The rows are grouped in 3 different ways at once. Each group adds its own fixed numbers to the row, and there is some noise. The rows also spread widely along 5 directions, which tell nothing about the answers.
Some rows, each with its group in each grouping after it:
[-2.70 -1.50  0.51  0.58  3.32 -0.92 -0.44  2.00 -2.31  0.06  1.31  0.41
  1.72  2.53  0.83 -0.65 -0.81 -0.14  0.88 -5.36] | (1) fusez (0)
[ 0.15 -2.80  0.11 -0.68  1.19 -1.75  0.59  0.98 -1.72  0.39  1.35 -1.30
  1.54  0.66 -0.46 -1.01  0.14 -3.59  0.99  1.26] | (2) Zozab (3)
[ 1.49  0.09  1.17 -1.40  0.39 -1.91  0.71  3.39 -2.65  0.47  3.28 -0.38
  1.89  2.19  1.54  2.74 -0.42 -1.24  0.93 -2.25] | (2) seve (3)
[-0.73 -3.49 -1.03  2.26  1.73 -0.10  2.32 -1.03 -0.04 -0.24  0.14 -0.55
  0.68 -1.37 -0.86 -2.18  0.61 -0.84  1.71  1.45] | (1) Zozab (1)
[ 0.02  1.27  1.46  0.12 -1.04 -0.50 -0.10  2.20 -2.25  1.61  3.34 -1.06
  1.55  3.68  1.36  3.50 -0.87  1.37  1.80 -3.13] | (0) seve (2)
[-0.80 -3.12  1.95  0.20  0.39  0.61 -0.32 -1.05 -0.77  1.54 -2.25  0.00
  0.45  1.82 -3.02 -1.05 -0.51 -1.22  1.81  4.33] | (0) fusez (2)
[-1.27 -1.91  0.33  2.37  2.93  0.64 -1.42  0.43 -1.84  2.80  1.21  0.43
 -1.03  2.43  0.69 -0.07 -1.38  0.73  3.06 -2.81] | (2) fusez (1)
[ 2.22 -0.07  0.44 -0.19 -0.67  1.45  5.47 -0.56  0.60 -0.37  1.68 -1.45
  2.81 -0.03 -1.44 -1.65  0.20  0.99  0.71  4.20] | (2) fusez (0)
[-4.03 -2.29  1.53 -0.76 -0.53 -1.32 -1.04  4.40 -2.35 -2.99  1.09  1.25
 -0.40  1.25  2.00 -0.94  0.71  0.36 -3.15 -4.09] | (0) seve (1)
[-2.04 -2.57  3.51 -0.69  1.52  0.92 -1.42  3.18 -1.02  0.10 -0.06  1.14
 -0.47  1.91  0.23  0.39 -0.15  0.08 -1.69 -1.19] | (2) seve (3)
[-4.60 -3.09  3.01 -0.64  0.87  0.93 -1.49  3.75 -1.46 -1.13 -0.02  1.22
 -0.59  1.99  0.76 -2.25 -0.16  0.89 -3.45 -3.78] | (2) fusez (0)
[ 1.89  0.99  1.97 -0.49  1.17 -0.52 -0.69  1.50 -2.89  2.27  2.29 -0.33
  2.61  3.92 -0.26  2.16 -1.98  0.06  2.30 -1.43] | (0) seve (0)
[ 1.75  0.84  1.26 -0.37  1.74  0.36  1.78  0.79 -1.29  1.85  3.66 -1.70
  1.71  2.71  0.68  2.21 -1.15  2.22  2.68 -1.55] | (2) fusez (3)
[ 0.58 -3.39  1.83 -0.44  0.71  0.70  1.28 -0.07 -0.01  0.18 -0.21 -0.93
  0.45 -0.42 -2.02 -1.87  0.46 -2.16 -0.32  5.05] | (2) Zozab (3)
[-0.08 -1.45 -0.10 -0.01  1.43  1.20  2.76 -1.19  1.31 -1.11  0.32 -0.73
  2.13  0.89 -1.16 -0.98 -0.50  0.01  0.37  3.06] | (0) seve (3)
[ 4.49  0.70  3.93 -1.36  0.77  0.12  0.80  2.00 -2.87  2.30  0.78 -0.24
  2.31  1.79 -2.06  2.96 -0.96 -0.20  2.23  2.23] | (1) seve (0)
[-0.66 -2.49 -0.47 -2.43 -0.90 -1.84  3.28  1.00 -0.59 -3.43  1.16 -1.63
  2.64 -0.53 -0.80 -2.50  1.70 -2.63 -1.71  2.97] | (0) Zozab (3)
[-1.47 -1.28  1.73  1.93  0.50  2.83  1.10  1.11  0.44  0.73  1.51  0.54
 -0.99  0.85  0.56  0.03 -0.09  3.28 -0.55 -0.72] | (2) seve (1)
[-3.37 -1.05  0.57 -1.68 -3.77 -1.18  3.24  3.75 -0.80 -4.51  1.70 -0.49
  1.62  0.37  1.16 -0.56  1.95 -0.07 -3.89 -0.88] | (0) seve (2)
[ 0.38 -4.09  0.32  2.42  2.02  0.60 -0.69 -1.23 -0.68  2.99 -1.18  0.16
 -0.87  0.17 -1.77 -1.60 -0.31 -2.68  2.92  3.34] | (2) Zozab (1)
[ 2.22 -0.98  3.73 -1.81  0.06  0.19  0.78  2.11 -1.68  1.07  2.36 -1.27
  0.89  1.02 -0.44  1.10  0.04  0.09  0.12  2.07] | (2) Zozab (3)

New rows, each followed by its group in each grouping:
[-2.14 -1.44  1.92 -0.61  2.60 -1.75 -1.50  3.54 -3.53 -0.14  0.81  0.86
  1.30  2.29  0.60 -0.26 -0.60 -0.69  0.10 -5.27] | (1) fusez (0)
[ 2.34  0.04  3.15  1.22  0.21  2.82  1.37  0.64 -0.50  2.48  1.82 -0.46
 -0.33  1.05 -0.80  1.91 -0.53  3.22  1.86  1.93] | (2) seve (1)
[ 1.24 -2.37  5.35 -3.24 -0.60  0.51  1.22  2.87 -1.48 -1.13 -1.14  0.22
  0.15  0.07 -2.00 -0.23  0.76 -0.01 -2.08  4.52] | (2) fusez (3)
[-1.18 -3.56  2.09  0.01  3.30 -0.88 -1.91  1.57 -2.10  0.68 -0.01 -0.09
 -0.02  1.23 -0.56 -0.10 -0.57 -1.70  1.02 -1.21] | (1) Zozab (3)
[-0.05  0.85  2.63  0.24  0.54  1.92  0.18  0.18 -0.91  1.49  3.47 -1.85
  1.59  2.85  0.29  0.08 -1.27  3.17  0.38 -1.46] | (0) Zozab (0)
[-2.10 -1.63 -3.56  1.02 -1.60 -1.27  4.07 -1.07  0.49 -1.57  3.00 -2.73
  2.66  0.32  0.54 -2.09  1.04 -1.67  1.06  0.44] | (0) Zozab (2)
[-2.17 -0.80 -0.59 -1.18 -3.50 -1.71  3.84  3.79 -0.71 -2.81  2.74 -0.26
  1.33 -0.22  2.01 -0.05  2.20 -1.10 -2.30 -1.28] | (2) seve (2)
[-0.96 -1.30  0.50 -0.06  2.30  0.38  1.17 -0.17  0.10 -0.45  1.48 -1.11
  1.81  2.24 -0.05 -0.75 -1.25  1.29  1.03 -0.45] | (0) fusez (3)
[ 1.21  0.30  0.51 -1.47  0.58 -1.42  1.48  1.39 -1.62 -0.44  2.40 -1.15
  2.83  2.34  0.19  1.65 -0.51 -0.56  1.31 -0.04] | (0) seve (3)
[-4.26 -3.34 -0.80  0.14 -0.96 -1.67  0.30  1.36 -1.18 -1.45  1.08 -0.83
  0.91  1.22  0.72 -2.19  0.96 -2.29 -0.71 -1.67] | (0) Zozab (2)
[ 0.19 -1.86  3.60  0.21 -0.25  0.79 -1.89  2.02 -2.10  3.45 -0.44  0.72
 -0.49  2.36 -1.11  2.25 -0.68 -1.11  1.48  1.43] | (2) seve (2)
[-4.80 -0.98 -0.42 -1.14 -1.00 -0.86  2.50  3.11 -0.58 -4.75  2.75 -0.55
  2.47  1.34  2.27 -3.04  0.82  1.76 -3.96 -4.52] | (0) fusez (0)
[ 0.15 -1.92  0.10 -1.85 -2.64 -2.57  4.07  2.92 -1.54 -2.83 -0.21 -0.01
  2.46 -1.43 -1.16 -0.15  2.23 -3.67 -0.69  2.73] | (1) seve (2)
[ 0.84 -0.11 -1.27  1.91 -0.64  1.20  5.81 -1.25  1.32  0.03  1.54 -1.17
  2.77 -0.65 -1.19  0.73  0.82  0.47  2.60  3.12] | (1) seve (2)
[ 0.93  0.02 -0.68  1.46  1.26  0.60  1.75 -0.64 -0.66  2.27  4.18 -2.20
  2.52  2.06  0.96 -0.23 -0.92 -0.03  2.69 -1.62] | (2) Zozab (0)
[-1.57 -0.03 -0.56  1.34  0.71  2.06  3.55 -0.54  1.49 -1.33  2.76 -0.69
  2.88  1.56  0.35 -1.41 -0.58  2.29 -0.60 -0.66] | (0) seve (0)
[-3.90 -2.49 -0.06 -0.43 -1.13 -0.86  1.54  3.29 -0.75 -4.12  0.93  0.78
  0.47  0.14  1.35 -2.28  1.40 -0.27 -3.55 -1.88] | (0) seve (1)
[-4.78 -1.79 -0.18  1.82  0.05  1.05  0.72 -0.19  0.63 -0.43  1.30 -0.76
  0.36  2.51  0.87 -1.28 -0.31  2.32 -0.04 -2.89] | (0) fusez (2)
[-0.23 -2.71  2.11  0.23 -0.34  1.73  1.17 -1.62  0.26  1.22 -1.85 -0.45
  0.63  1.15 -3.30 -1.21 -0.45 -0.14  1.61  5.35] | (0) fusez (2)
